The rows come from 7 hidden closed curves, with some noise, and rows from the same curve form a group. Each curve winds through 6 dimensions. The rows are also pushed far along 4 directions, which tell nothing about the answers.
In the rows, 128 means zero.
Some rows, each with its group after it:
[142  67 125 132 137  90 154 100 113 124 111 119  75 138 112] | Q613
[115 141 187 122 120 127 138 109 153 156 160 169 152 168  90] | Q798
[151 109 122 113  97 128 135 122  95 117 101 129 138 134 127] | Q285
[ 57 147  76 179 174 145 103  97 135  56 162 112  88  97 116] | Q285
[125  86 158 144 167 115 166  91 141 157  92 148 113 130 150] | Q285
[114 119 148 142 146 141 155 125 144 155  78 171 173 104 153] | Q358
[132 115 137 126 112 143 144 113 134 162  98 133 157 118 133] | Q449
[177 125 113  51 107  89 133 101 124 155 123 108  89 144 120] | Q449
[ 81 127 130 137 120 128 133 119 138 125 118 152 137 125 121] | Q358
[123 138 123 120 134 119 126 111 129 125 115 128 108 124 141] | Q358
[198  44 148 119  93  46 158 160 108 175  53 150 114 122 154] | Q613
[ 79 167 110 147 168 139 109 131 167 109 162 133 115  96 115] | Q449
[136 124 121 106 102 143 130 119 117 129 114 113 142 146 124] | Q366
[ 79 117 157 149 136 150 150  97 152 146 125 134 116 138 108] | Q613
[115 161 100 171 121 185  97 152  90  96 152  95 168 124 166] | Q342
[179 120 125  92 124  83 138  88 115 136 126 147 100 153 123] | Q798
[152 119 124  77  85 119 134 100 109 123 132 119 118 157  83] | Q285
[ 67 124 172 157 167 162 165  69 158 134 106 166 122 123 103] | Q342
[127 107  92 143 113 142 116 163 121 120 110  90 146 102 145] | Q449
[124 141 152 111 113 112 131 128 157 173 157 150 140 140 100] | Q798
[152 126 180 122  87 131 127 187 126 160 114 155 199 150 143] | Q798
[105 169 153 136 127 171 129 179 136 169 106 159 198  86 164] | Q613
[140 147  93 104 102 130  97 137 111  93 144  73  80 160 127] | Q366
[146 140  90 112 120 137  95 106 109  61 182  59  65 165  80] | Q613
[131 120 113 190 187 121 136 110 110 107 108 145 106  90 182] | Q366
[167 133 101  90 106 107 114 121  98 121 134 103 100 132 134] | Q285
[114  93 132 109 145  92 159  76 137 120 117 146  70 137  81] | Q342
[114 111 125 177 133 144 127 137 112 111  99 141 160  97 143] | Q358
[143  57 121 122 162  88 166 105  92 120  72 123  69 124 164] | Q449
[144  87 136 101 133  86 167  79 121 132  92 155  77 147 106] | Q342
[ 95 131  83 139 153 156 116 134 114  82 122  96 115 123 157] | Q449
[113 146 103 121 130 132 118 131 149 128 131 115 130 142 154] | Q798
[137 118 109 110 132 110 117 158 139 119 130 107 119 126 129] | Q285
[ 98 124 124 151 131 132 124 105 140 142 163 115 120 110 106] | Q285
[118 136 159 152 156 139 140 106 102 136 137 140 114 129 153] | Q366
[103 168 165 133 132 146 123 109 152 139 162 166 160 150 105] | Q798
[111 129 102 126 133 128 114 132 129  96 131 109 101 114 110] | Q342
[185  76  98  94 111  75 137 105  99 119 117 111  96 144 119] | Q342
[132 146 137  64  91 109 111  88 151 138 222  92  75 184  19] | Q798
[181 126 144  74  75 110 119 165 102 139 126  99 111 161 120] | Q358
[196  92 149  78 120  80 152 122 115 169  73 134 100 126 147] | Q358
[176 106 109  98  78  89 117 147  85 107 130 120 118 154 113] | Q358
[156 118 129 108 149 112 142 119 107 127 118 139 116 107 130] | Q613
[182  78 127  77 140  64 152  48 101 135 150 107  44 157  91] | Q366
[123 166  95 103 117 164 110 140 122 101 130 100 134 145 142] | Q449
[137 119 121 128 109 128 112 163 114 120 155  98 133 123 110] | Q366
[148 120 114 106  82 103 126 172 100 135  76 138 143 136 177] | Q358
[128 108 130 140 128  99 132 110 137 131 137 142 114 116  99] | Q449
[159 183  87  22  15 163  74 163 131 112 188  47 149 195  51] | Q366
[150 131  98 109 111 112 123 154 124 117  96 141 139 119 141] | Q342
[121 109 142 140 158 132 158  84 122 127 107 163 131 115 124] | Q613
[ 72 130 122 163 186 116 131  82 171 122 160 138  88 106 108] | Q285
[155  98 112 192 187 112 146 111  98 110  67 140  93  88 210] | Q366
[ 75 135 209 127 170 109 174  76 205 207 138 208 132 135 101] | Q798
[100 117 161 158 206 139 157  93 150 138 121 136  87 109 139] | Q358
[109  91 168 172 132 132 166 114 128 174  91 180 179  92 138] | Q285
[ 94 132 149 136 113 170 130 141 135 143 119 125 166 125 122] | Q366
[132 128  89 107  98 156 102 172  95  72 124  81 141 131 129] | Q285
[185  75 173 108  97  85 164 113 101 180  98 149 118 161 124] | Q798
[ 76 165 105 129 150 151 111  96 142 113 170 109 110 120 120] | Q449
[147 107 138  93 150  85 159  43 127 139 123 158  78 140  95] | Q342
[151  48 132 130 180  79 178 100  85 134  57 150  93  92 178] | Q285
[208  96 101  78  88  68 126 132  80 131 139 110 104 156 122] | Q342
[102 118 157 120 128 127 156 109 157 160  99 167 143 121 110] | Q366
[ 96 147 120 135 123 168 113 102 115  97 182  86 105 156  92] | Q342
[ 99 190  95 163 110 181  93 173 145 131 129 147 227  85 160] | Q449
[ 98 134 162 159 151 164 135 165 133 142 120 138 160  79 136] | Q613
[166  99 110 147 114 111 138 143  76 121  77 147 148 126 184] | Q366
[ 75 200 121 120 155 149 108  94 162 111 181 150 122 131 103] | Q449
[ 76 168 149 188 141 164 116 146 176 129 144 179 190  98 106] | Q613
[ 84 125 153 162 175 167 155 110 124 129  91 157 152  96 163] | Q285
[174 144 129 116  93 141 116 154  97 143 129 121 171 143 156] | Q342
[129 143 161  91 118 112 134 122 152 162 170 138 112 143  81] | Q342
[128 119 185  61  88 113 142 127 143 183 164 131 129 156  55] | Q366
[144 196  65 100 108 153  70 175 124  88 168  78 136 135 143] | Q358
[120 136 119 120 127 141 129 122 118 131 115 117 127 118 149] | Q613
[146  74 149 111 155  85 167  78 139 150 107 151  96 122  95] | Q358
[167 137 108  86 112 106 123 122 123 124 119 131 134 144 135] | Q798
[155 169  66  33  94 107 101  64 140 112 211  69  54 169  36] | Q798
[ 94 123 138 146 143 146 145  87 149 145 132 121 108 137 118] | Q798
[118 123 124 148 155 140 121  97 122  83 157  90  66 139  99] | Q613
[132 132  95 122 134 144 107 142 115  89 152  70  95 144 130] | Q358
[180 111 196  75  85  85 168 129 155 224  90 205 183 119  99] | Q449
[111  94 117 125 128 119 143  91 120 126 123  92  67 151 119] | Q613

New rows. What belongs after each?
[ 83 116 131 135 145 142 144  74 146 118 155 111  81 150  81] | Q613
[165 130 142 110 105 108 127 161 109 156 132 143 152 118 134] | Q342
[101 113 151 188 150 136 134 148 128 124 112 160 171 123 168] | Q798
[137 109 137  81 116  91 146 111 144 137 119 145  99 137  78] | Q342
[160  87 154  90 154  86 169  80 141 169  85 144  86 125 127] | Q358
[166  81 143 119 142  78 173 102 106 146  54 170  90 127 156] | Q342
[112 147 139 149 140 151 128 139 115 125 121 135 124 115 149] | Q342
[144 102 147 145 142 107 158 109 111 155 110 168 143 124 153] | Q342
[136 102  74 150 127 138 124 117  92  75  93  95 108 141 160] | Q342
[138 136 143 114 134 120 142 113 123 138 107 153 110 130 135] | Q342
[102 129 156 119 144 142 132 118 147 128 168 113 103 121  72] | Q613
[ 80 105 118 174 164 148 148  77 135 103 120 140 124 123 125] | Q342
[156 151 118 129 109 169 116 163  94 111 108 126 180 118 152] | Q613
[125 124  78 124 115 152 107 135  89  57 121  83 118 137 136] | Q285
[125 153  97 130 130 144 114 124 105  93 128 110 100 137 144] | Q342
[151 156 178  80  96 128 138 131 128 174 122 149 138 153 121] | Q366
[113 133 125 100 139 103 141  92 160 129 132 155 100 131  87] | Q342
[110 165  96 145 136 154 106 132 138  84 118 130 142 133 148] | Q285
[145 127 102 103 132  99 135 102 120 112 107 137  91 138 132] | Q342
[ 95  75 135 210 177 142 153 106  96 107 103 122 105 104 166] | Q342
[132  93 177 135 160 101 185  92 150 204  77 194 131  84 131] | Q798
[162 107 172  87 127  81 164  91 146 182 136 161 109 157 104] | Q342
[ 97 155  78 108 111 150  98 160 123  91 162 100 153 126 119] | Q449
[ 98  83 131 180 182 122 173  53 107 111  97 158  89 128 146] | Q342
[160  97 108 108 138  84 137  73 123 100 113 112  52 170 119] | Q285
[ 99 121  98 188 164 150 126 128 121 114  95 103 111 114 205] | Q798
[ 89 168 154 153 132 185 120 120 134 137 170 132 173 125 116] | Q342
[ 85 160 133 128 131 165 124  95 159 115 177 126 124 152  64] | Q613
[105 138 104 109 120 152 122  74 123  86 150 103  99 157  79] | Q342
[155 163 127  96 101 130 113 142 112 140 135 141 155 122 125] | Q342
[151 192 100  61  76 138  92 145 129 116 164 111 136 158  95] | Q342
[ 87 134 107 160 157 173 132 126 108 114 108 115 140  96 173] | Q613
[127 109  94 157 156 112 122 125 114  88 121 138 133 108 146] | Q798
[168  99 165  76  94 127 152 141 125 168  92 114 134 154 116] | Q358
[180 115 138  82  74 119 132 135  83 139 112 133 154 137 102] | Q342
[118 146  85 104  80 129 102 167 136 131 138 117 167 122 123] | Q613
[115 112 116 160 132 136 117 132 125  92 140 110 122 119 107] | Q613
[181 118 143  70  77  91 145 158 117 190  81 153 153 130 151] | Q613
[190 153 101 114  82 153 104 176  79 111  98 108 172 142 176] | Q358
[111 161 130 134 127 153 130 114 138 138 120 153 150 134 139] | Q613
[156 150  98  93 113 144 110  90 107  88 154  81  93 176 107] | Q358
[109 155 160 152 152 150 133 156 152 164 102 153 156  98 178] | Q798
[101 144 149 135 128 151 127 138 133 130 151 121 122 131 111] | Q342
[170 159 132  96  87 145 120 181 126 173 100 129 174 105 153] | Q798
[122 146 104 133 105 169 113 144 115  97 108 109 150 134 139] | Q342
[ 81 138 153 163 157 167 127 130 147 110 156 123 130 107  93] | Q613
[120 130 123  81 120  98 133 116 141 136 131 123  83 156 122] | Q358
[ 78 201  95  96  98 169  87 144 148  96 182  90 125 168 110] | Q358
[ 83 106 112 119 163 113 142  89 133 106 147 125  86 127 105] | Q449
[111 121 131 163 159 124 140 134 137 133 118 142 121 114 162] | Q342
[131 132 119 128 130 144 131 104 118 103 135 134 137 133 108] | Q613
[120 159  92 129 142 135 111 111 116  94 133 122 101 128 143] | Q342
[139  98 143 144 162  94 159  86 122 149 118 156 104 129 149] | Q342
[147  84 107 146 142 116 153 128  85 128  65 147 143  95 183] | Q613
[167  93  98 134 153  87 143  90  84 111  83 141  94 115 171] | Q342
[ 79 156 116  80 123 128 123  81 175 108 184 125  90 153  27] | Q342
[119 158 120 138 142 144 133 111 140 151 125 152 146  94 132] | Q798
[ 94 102 166 158 134 118 161 150 153 189  76 193 182  82 154] | Q613
[134 175 121 122 113 159 102 149 132 128 153 112 155 136 142] | Q342
[175 183  87 110  77 167  67 212  96 107 172  65 173 122 146] | Q366
[ 88 139 198 106 121 133 142 114 186 163 171 166 163 163  58] | Q798
[143 134 161 102 111 130 145 107 118 157 116 168 162 124 102] | Q342
[119 146 147 131 147 132 137 100 124 141 129 164 137 107 124] | Q342
[130 108 113 145 171 115 152  92 126 143  94 135  90  83 152] | Q798
[163 115 113  97 135  79 132  89 110 121 159 120  70 147 104] | Q366
[191  72 110  91  99  90 151  94  83 119  84 120 100 160 123] | Q342
[148  86  88 169 130 130 122 152  63  82 104  75  92 126 182] | Q342
[ 91 135 192  54 116 140 169  67 172 190 164 143 116 155  36] | Q613
[111 162  75 155 113 155  84 189 118  97 129 110 179  84 168] | Q613
[135 121 129 125 100 134 128 153 115 126  95 120 127 138 144] | Q366
[155 167 122 104 105 127  98 183 131 137 134 125 158 128 156] | Q798
[148 142  87 108 114 112 105 125 114 104 135 107 110 127 136] | Q613
[137 159  79 167 107 145  82 178 120  79 138 121 169 112 144] | Q613
[ 78 145 105 173 130 148 107 142 157 105 152 129 150 113 108] | Q613
[154 145 104 144 104 151 108 151  85  99 140 111 149 144 150] | Q366
[143 138 108 106 129 132 121 136 137 135 108 122 142 114 143] | Q358
[129 147 124  99  81 141 121 172 135 129 116 147 176 126 100] | Q342
[147  98 171 138 139 103 157 123 123 157  99 195 165  97 120] | Q798
[ 93 156 155 113 146 152 145 108 170 177 123 152 150 105 128] | Q449
[107  80 178 140 158 121 167 133 132 171 101 150 140  85 131] | Q285
[152  95 149 106 131 100 149 133 143 169  89 135 119 100 128] | Q366
[211 103  85 100 100  79 126 161  81 122  63 136 133 120 186] | Q342
[136 106 155 156 137 148 144 143 119 143  88 120 130 109 156] | Q366
[120  94 125 125 134 109 138 105 122 147 149 109 107 112 107] | Q285
[161 157 150  68 103 132 135 129 126 156 135 145 147 140 102] | Q613
[ 72 174 153 158 134 192 120 142 137 123 151 133 157 122 121] | Q342
[ 90 161 135 147 114 179 104 151 141 119 171 104 153 128  99] | Q798
[ 70 102 193 174 205 140 196  45 155 160  96 213 135  94 115] | Q613
[157 156 139  76  91 129 123 121 117 146 145 146 156 139  93] | Q342
[125  97 142 116 127 110 140 112 137 152 150 106 100 130  93] | Q285
[105 151 133 121 141 120 121 119 164 145 150 125 108 153 139] | Q798
[158 148 118 101  91 125 110 141 132 114 156 126 143 149  78] | Q613
[117 117  90 179 133 139 114 131 101  90 130 123 146 125 151] | Q798
[ 91 197 177  92  96 181 128 130 167 159 162 160 174 148  69] | Q342
[ 63 179 138 165 134 191 108 157 140 111 145 123 154 127 147] | Q358
